The rows come from 4 hidden closed curves, with some noise, and rows from the same curve form a group. Each curve winds through 8 dimensions. The rows are also pushed far along 4 directions, which tell nothing about the answers.
Known rows, each followed by its group:
8  -20  -27  -6  -24  -41  -1  -29  37  -39  13  26  -31  17  34  16  -19  12  -11  -1  9 => K813
0  0  -9  -5  -6  2  -4  -7  3  -4  17  -18  -15  16  23  -5  -3  1  11  -4  -6 => K991
-35  -1  -24  8  -19  -11  -48  -17  6  46  12  3  -13  -11  -2  -10  -35  7  7  26  -14 => K991
-12  7  19  -8  -15  -8  -14  -5  7  12  -17  20  -4  -8  10  5  19  1  -9  -7  -2 => K201
-18  -12  7  9  -12  -4  -18  18  11  27  -25  -5  0  -11  3  2  32  -13  -3  -26  -5 => K813
-5  2  -7  7  -40  0  -33  35  19  -7  -28  24  13  -18  31  22  41  -14  -14  -21  1 => K991
-5  -2  -7  6  -4  -19  -5  -11  0  2  10  17  -16  -1  -13  -5  -34  8  0  17  -7 => K63
-14  9  1  6  -8  -19  11  -18  -6  -4  5  0  -1  9  -21  -8  -13  6  16  -5  2 => K201
19  -18  -7  7  -13  16  -12  37  -18  -6  29  12  -4  -19  11  -21  -17  4  3  -13  -15 => K991
-8  4  -5  -5  -14  3  -4  -13  10  -3  -2  11  -4  11  2  11  -22  8  -4  12  -1 => K991
-4  -14  9  14  -14  2  13  1  0  0  -1  -1  -4  9  -1  6  19  -2  -8  -22  14 => K63
22  -18  -17  -2  4  10  23  21  -2  -34  26  5  5  -4  15  -3  -12  10  2  -13  5 => K813
16  1  3  -9  21  8  0  24  0  1  -20  -18  10  -14  -3  -9  15  -19  14  -5  -11 => K63
17  6  24  -5  10  3  5  15  -11  -1  1  7  5  -24  4  -21  14  3  5  -22  8 => K813
28  2  5  -12  19  27  -3  24  -15  -2  -6  -20  13  -9  -2  -11  -3  -14  6  8  -18 => K201
3  9  -3  -7  0  -8  16  -19  4  -21  9  12  6  -1  10  5  -3  10  1  6  25 => K63
-15  1  -4  10  -27  4  -10  20  -15  10  -3  -2  15  -21  5  2  22  -18  10  -8  2 => K813
-8  16  19  4  -4  22  -14  46  -38  16  5  5  19  -25  -7  -19  11  -4  9  -12  -24 => K201
30  -11  1  1  12  15  1  -4  -6  -13  12  -13  9  13  -3  -17  9  3  0  -14  10 => K991
7  13  -5  4  -16  -14  -22  23  -7  -14  3  6  -10  4  24  -8  -18  -1  -1  -22  -10 => K201
-6  1  1  11  2  15  21  -8  -3  5  -13  -20  15  8  -16  26  24  -18  -7  17  12 => K201
-20  0  -9  7  -13  4  13  -48  20  7  16  -8  -23  31  11  12  -20  10  5  9  36 => K813
-18  12  20  0  19  12  -1  20  -29  35  11  -3  5  -28  -24  -31  -10  8  21  0  -22 => K63
-8  -1  8  9  -27  -1  -29  26  -9  14  6  10  -26  -1  19  -10  11  -8  2  -17  -23 => K63
-5  -3  -9  4  -16  -12  -6  -11  25  -7  -4  8  -24  18  13  21  9  -3  -10  11  -6 => K63
-1  17  4  5  -6  -6  -8  9  -8  -2  -7  -10  3  6  8  -2  -7  -3  0  -18  -1 => K201
-24  -8  12  16  -15  12  34  -13  -7  12  1  -15  13  -3  -25  8  25  1  5  -11  16 => K991
-6  8  9  -3  0  5  -16  40  -12  14  2  3  -3  -24  13  -18  10  -2  14  -19  -23 => K63
-11  9  21  -3  -5  -10  10  -8  0  2  -11  18  -6  -3  -4  8  30  -4  1  3  2 => K63
-26  2  4  2  -14  -29  21  -48  27  -2  3  7  -25  18  11  15  -4  15  0  -8  29 => K813
-39  14  -2  8  -46  -8  -19  7  6  11  -17  6  -5  7  23  31  39  -21  -1  -1  -7 => K201
31  -11  6  -19  25  18  5  -8  5  -8  1  -10  8  -1  1  -13  -12  9  -5  1  2 => K201
4  -12  -10  2  -8  8  8  -21  5  -5  12  -3  9  6  -21  -3  0  7  6  10  2 => K991
-2  -7  15  5  4  7  21  -10  -8  6  6  6  5  -8  -16  4  25  2  -7  8  9 => K991
4  -18  -22  -9  8  17  13  -4  1  -3  29  -19  -16  11  7  -6  -30  5  17  18  -16 => K201
-24  13  -2  5  9  -19  9  -19  -2  22  -3  -21  -12  -3  -8  -1  -18  -4  15  11  5 => K991
18  -10  -6  -6  14  -5  19  -6  3  -21  -5  -5  6  7  -13  0  -19  -1  1  1  7 => K63
-1  3  6  2  1  4  -10  7  -2  12  -4  6  -11  1  -10  2  3  -4  -7  17  -22 => K63
16  -7  -20  4  -28  -21  -40  0  17  -16  4  28  -28  14  34  4  -34  -1  -18  -1  6 => K991
-14  -10  -19  0  -23  -20  -52  -9  10  26  -2  17  -21  -5  12  0  -24  -5  -10  23  -19 => K813
-35  9  8  11  -24  -11  -11  19  3  24  -10  6  -7  -15  16  5  30  -5  7  -26  -3 => K63
28  0  -9  -11  30  12  -4  13  -3  -7  2  -22  3  4  -6  -19  -27  -1  12  7  -21 => K813
1  13  7  -4  -2  -7  14  -12  10  -14  -15  -13  -14  21  13  19  -5  -8  -6  1  1 => K201
17  7  29  -5  26  5  28  8  -8  -8  -4  7  8  -17  -11  -13  18  8  2  -13  10 => K813
-21  14  6  8  20  -9  -4  -33  -14  40  -2  -4  -7  -2  -45  -7  -52  7  -1  43  -4 => K813
-17  14  3  -6  -2  14  3  0  -16  10  4  -8  5  5  -11  1  3  -5  16  21  -20 => K201
6  11  5  -3  10  12  -27  26  -20  21  -1  -10  14  -24  -21  -36  1  -5  25  0  -30 => K991
2  14  13  10  5  8  -6  20  -37  14  12  0  14  -24  -21  -29  -16  1  13  -8  -2 => K63
-39  8  -8  25  -26  -23  -25  -24  -11  41  8  0  -14  -8  -18  -11  -40  0  11  9  8 => K63
-16  12  -1  7  8  -13  0  3  2  20  -13  -14  2  -17  -7  -5  -3  -6  13  -4  4 => K991
13  5  5  -15  -9  0  6  -7  13  -25  -11  -2  19  -3  35  18  44  -4  -15  -20  21 => K813
-36  -7  -2  22  -10  -19  -19  -21  -1  47  5  13  -25  -8  -25  -6  -44  8  -5  18  5 => K813
15  -12  -21  -14  -8  -7  -15  -18  30  -20  5  -3  -17  21  41  8  -23  9  -11  -8  8 => K201
-17  -2  -2  0  -3  0  24  -49  1  9  16  -21  0  12  -14  -6  -13  8  19  3  26 => K813
-1  -1  -2  -4  12  0  46  -37  3  -22  4  -14  22  17  -40  1  20  5  20  6  18 => K201
14  15  23  -13  16  8  15  15  -7  -13  -12  0  7  1  -8  -10  6  1  9  -14  -7 => K991

New rows, each followed by its group:
13  1  -14  -26  20  16  34  -24  4  -30  26  -19  0  28  -4  -5  -17  12  25  20  -13 => K201
-14  -7  -17  12  -23  -24  -19  -4  0  7  1  10  1  -15  8  6  -21  -2  -12  1  4 => K813
5  8  -11  -9  -18  -6  -33  0  6  -10  -2  10  -1  9  22  2  -3  -4  -2  3  -9 => K201
11  1  1  -10  20  1  38  -19  -11  -16  31  -11  -17  11  -9  -12  -28  10  18  19  -10 => K991
19  -12  -11  -9  3  -3  19  -4  13  -26  -6  -22  11  8  1  -4  19  -7  13  -19  4 => K813
21  -2  8  -1  22  24  19  2  -29  -3  24  -29  3  9  -16  -29  -26  6  15  -6  -4 => K991
-4  -16  -18  7  -16  -4  7  16  2  -15  18  9  -4  -6  19  3  -10  5  0  -14  4 => K813
42  5  -15  -12  12  18  13  10  1  -42  14  -15  2  14  20  -7  -12  -4  15  -2  6 => K813
4  -18  -11  5  -7  11  11  -1  -9  -7  35  -1  -10  1  -2  -15  -31  14  9  0  -6 => K991
-23  -13  -15  5  2  -14  39  -75  15  0  10  -20  6  23  -29  19  -28  17  -5  23  35 => K813
-15  -9  -6  -7  -15  -17  -14  8  8  6  -10  -4  11  -16  18  4  21  -1  -7  -22  -13 => K813
-4  6  1  -16  5  2  -5  -33  -4  9  12  -8  3  0  6  -7  -18  11  1  16  3 => K813
49  -21  5  -19  23  26  5  18  -4  -25  18  8  14  -13  14  -20  12  11  -8  -12  3 => K813
-30  10  -4  10  -13  7  2  7  -5  18  1  -2  -9  2  -3  10  -3  -10  15  13  -4 => K813
-22  2  -9  9  -12  -24  -4  -29  6  9  2  12  -16  10  -19  9  -32  6  -3  22  0 => K63
-12  -12  -21  13  -14  -34  -36  1  -2  20  23  18  -43  -7  1  -20  -48  1  8  16  -21 => K201
-28  -2  -2  -8  -8  -15  6  -15  -3  12  19  11  -13  -8  -5  -7  -15  12  15  12  -15 => K813
-6  6  -5  2  0  16  24  8  2  -12  2  -7  -1  11  3  14  9  -6  13  6  6 => K813
-24  14  4  2  -9  -34  -10  -31  -2  20  -4  2  -8  -10  -8  -4  -26  5  3  8  2 => K813
5  0  -4  16  4  2  -6  -1  -4  10  -11  -19  7  4  -5  7  -7  -11  -13  0  11 => K201
-4  8  -3  3  -6  -2  34  -37  19  -28  -18  -13  18  35  -6  42  17  -1  -18  7  29 => K63
27  -5  7  -17  2  11  3  12  -6  -22  4  6  9  -9  1  -21  -8  5  11  -14  -9 => K201
-16  11  3  10  -4  -2  -24  8  -12  19  -3  5  13  -5  -3  -3  12  0  -7  -4  1 => K201
-15  -1  5  2  -2  8  -9  -12  -3  21  6  4  -13  14  -11  7  -16  6  -11  22  -15 => K63
-26  19  4  21  -45  -28  -31  22  1  7  -23  9  -6  -3  24  12  20  -16  -5  -35  1 => K201
-2  1  11  8  9  28  15  -7  -12  16  9  -11  5  1  -15  -7  -2  2  9  6  23 => K813
12  9  -1  0  9  26  6  22  -16  -4  5  -13  6  -1  -5  -8  -4  -13  19  9  -5 => K813
-1  1  -9  0  -1  -2  -5  -1  18  0  -21  -20  -1  13  6  11  11  -14  3  -5  -2 => K813
10  -1  -8  2  12  1  30  3  0  -20  11  -17  -4  4  10  1  -34  6  5  -8  11 => K991
25  -3  9  -8  24  11  -4  31  -23  5  -4  -19  22  -29  -22  -37  5  -9  20  -14  -22 => K813
-4  -5  1  0  4  -7  19  -17  19  -6  1  12  -23  16  -5  11  -3  5  2  12  7 => K813
-3  28  30  -4  11  11  -8  18  -17  19  -15  4  8  -22  2  -4  18  -5  -2  -1  -2 => K813
23  9  6  -11  22  16  17  0  -4  -13  -4  -25  2  13  0  4  -14  -6  1  11  -7 => K201
-10  6  -6  -5  21  17  19  -2  -14  7  27  -6  -12  6  -18  -11  -44  12  23  31  -16 => K813
11  -5  25  -8  12  23  -23  35  -22  26  -1  13  15  -41  0  -27  27  0  -5  -14  -13 => K813
28  -5  -10  -14  21  25  18  8  -26  -20  33  -12  16  -10  -12  -28  -28  6  21  13  -8 => K813
1  -16  -4  8  5  -8  17  3  5  0  -3  -6  -1  -8  -14  -1  24  -10  10  -5  5 => K201
-14  1  12  -4  -5  2  13  11  9  -1  -6  7  2  -7  20  13  33  4  -5  -19  4 => K813
20  -18  -15  4  -14  7  -3  48  -4  -28  17  19  1  -19  31  -4  4  -1  -3  -24  -2 => K813
-14  14  17  -7  11  11  23  8  -9  1  -14  1  29  -10  -9  12  22  6  -4  -6  6 => K63
-11  -5  -22  15  -39  -23  -62  57  10  10  -3  25  -29  -21  55  1  -16  -9  -11  -27  -26 => K813
-6  -11  15  13  -12  13  21  0  -1  7  -17  0  16  -9  -13  20  30  -10  -15  -9  20 => K201
2  9  17  -13  33  11  26  -22  -4  13  -5  -19  6  -3  -23  -8  14  -3  18  19  4 => K63
37  -14  3  -21  29  20  -17  11  -8  2  13  3  0  -16  0  -33  -38  11  -1  9  -16 => K201
-10  10  1  5  -13  3  -26  22  -6  20  -11  -12  8  -16  4  -12  27  -14  15  -16  -16 => K991
19  -10  1  -24  45  10  39  -12  -11  -14  17  -27  28  -7  -21  -20  -19  22  8  0  -14 => K813
-22  22  34  3  13  -10  35  -24  -4  16  -30  -17  6  6  -33  13  26  -7  3  1  7 => K201
23  -9  -7  4  -8  10  -16  40  2  -10  6  4  -16  -6  20  -19  2  -11  17  -22  -6 => K813
-49  -2  -19  15  -34  -17  -3  -44  37  20  -19  -12  3  13  6  36  26  -3  -6  2  29 => K991
-24  2  12  12  -2  3  4  -6  8  29  -25  -2  -8  6  -26  14  23  -14  5  12  2 => K813
9  -12  6  -5  44  32  35  1  -22  17  15  -33  17  -12  -45  -24  -1  -1  27  19  -13 => K201
12  -2  -4  1  4  -13  17  -10  7  -23  2  11  -3  8  -11  7  -12  6  -5  8  4 => K63
2  3  -15  1  3  -17  -12  15  13  -4  -4  2  -6  -14  17  -8  -14  1  8  -12  -1 => K991
36  -10  -4  -4  14  -8  -15  40  -13  -16  12  5  1  -28  9  -36  -28  6  5  -24  -18 => K813
16  -11  3  -2  6  -6  4  5  9  -3  -2  3  -26  -1  13  4  -15  -5  -10  4  -6 => K201
1  -10  -6  2  1  8  35  -18  3  -15  12  -23  1  19  -5  3  -23  11  6  -14  15 => K201
10  15  23  2  2  21  7  14  -1  -2  -18  -3  13  -7  16  8  44  -10  -6  -19  27 => K813
26  6  3  -8  10  11  20  7  11  -32  -17  -15  30  3  -9  0  42  -5  12  -20  4 => K991
-10  -4  1  12  -2  -22  4  -7  2  10  -6  -6  -1  -10  -10  -7  -14  4  -1  -18  8 => K813
0  8  7  -21  14  3  9  -33  -5  2  10  -10  12  -1  2  -5  -8  15  2  12  5 => K813
8  -14  -4  -6  41  16  11  -17  -12  19  25  -16  2  -2  -29  -24  -34  18  5  24  -3 => K201
-5  -3  6  4  2  -3  9  -1  12  2  -8  14  -18  6  -5  10  10  -2  0  7  2 => K813
-2  -4  7  -11  0  3  1  13  7  -4  6  12  -6  -10  26  0  15  10  -4  -15  -4 => K813
21  -3  1  -14  20  19  -14  8  2  2  3  0  -1  0  11  -7  -7  5  -9  9  -11 => K813
13  8  22  7  12  8  15  -11  -6  -1  -28  -7  25  4  -30  9  21  -9  -13  -3  26 => K991
46  1  2  -10  46  15  15  33  -36  -21  11  -10  37  -30  -24  -30  -31  7  -1  4  -16 => K813
15  -11  -5  5  3  24  14  10  -8  -10  21  1  0  0  3  -7  -10  4  6  -2  16 => K813
-6  23  14  -11  16  -1  8  -14  -6  6  3  1  -6  -1  1  -2  -16  8  3  17  -3 => K813
4  -3  2  6  16  12  25  11  2  -5  -6  -3  24  -18  -11  6  2  7  -5  -8  19 => K991
-10  11  -2  5  3  -11  8  -5  5  3  -28  -29  22  -2  -6  12  10  -10  -1  -14  2 => K813
8  -4  19  -15  32  17  11  4  -16  16  -18  -25  42  -24  -30  -13  31  -3  0  -3  -13 => K813
1  -4  7  9  -3  -2  -6  12  -3  17  -12  0  -18  -9  3  10  -6  -16  -13  11  -6 => K201
17  -7  -5  -9  13  4  -26  3  -6  11  1  7  0  -11  -10  -12  -21  -3  -7  26  -20 => K813
-26  20  14  23  -13  -22  12  -16  16  12  -41  -8  4  4  -5  32  24  -13  -14  -13  32 => K813
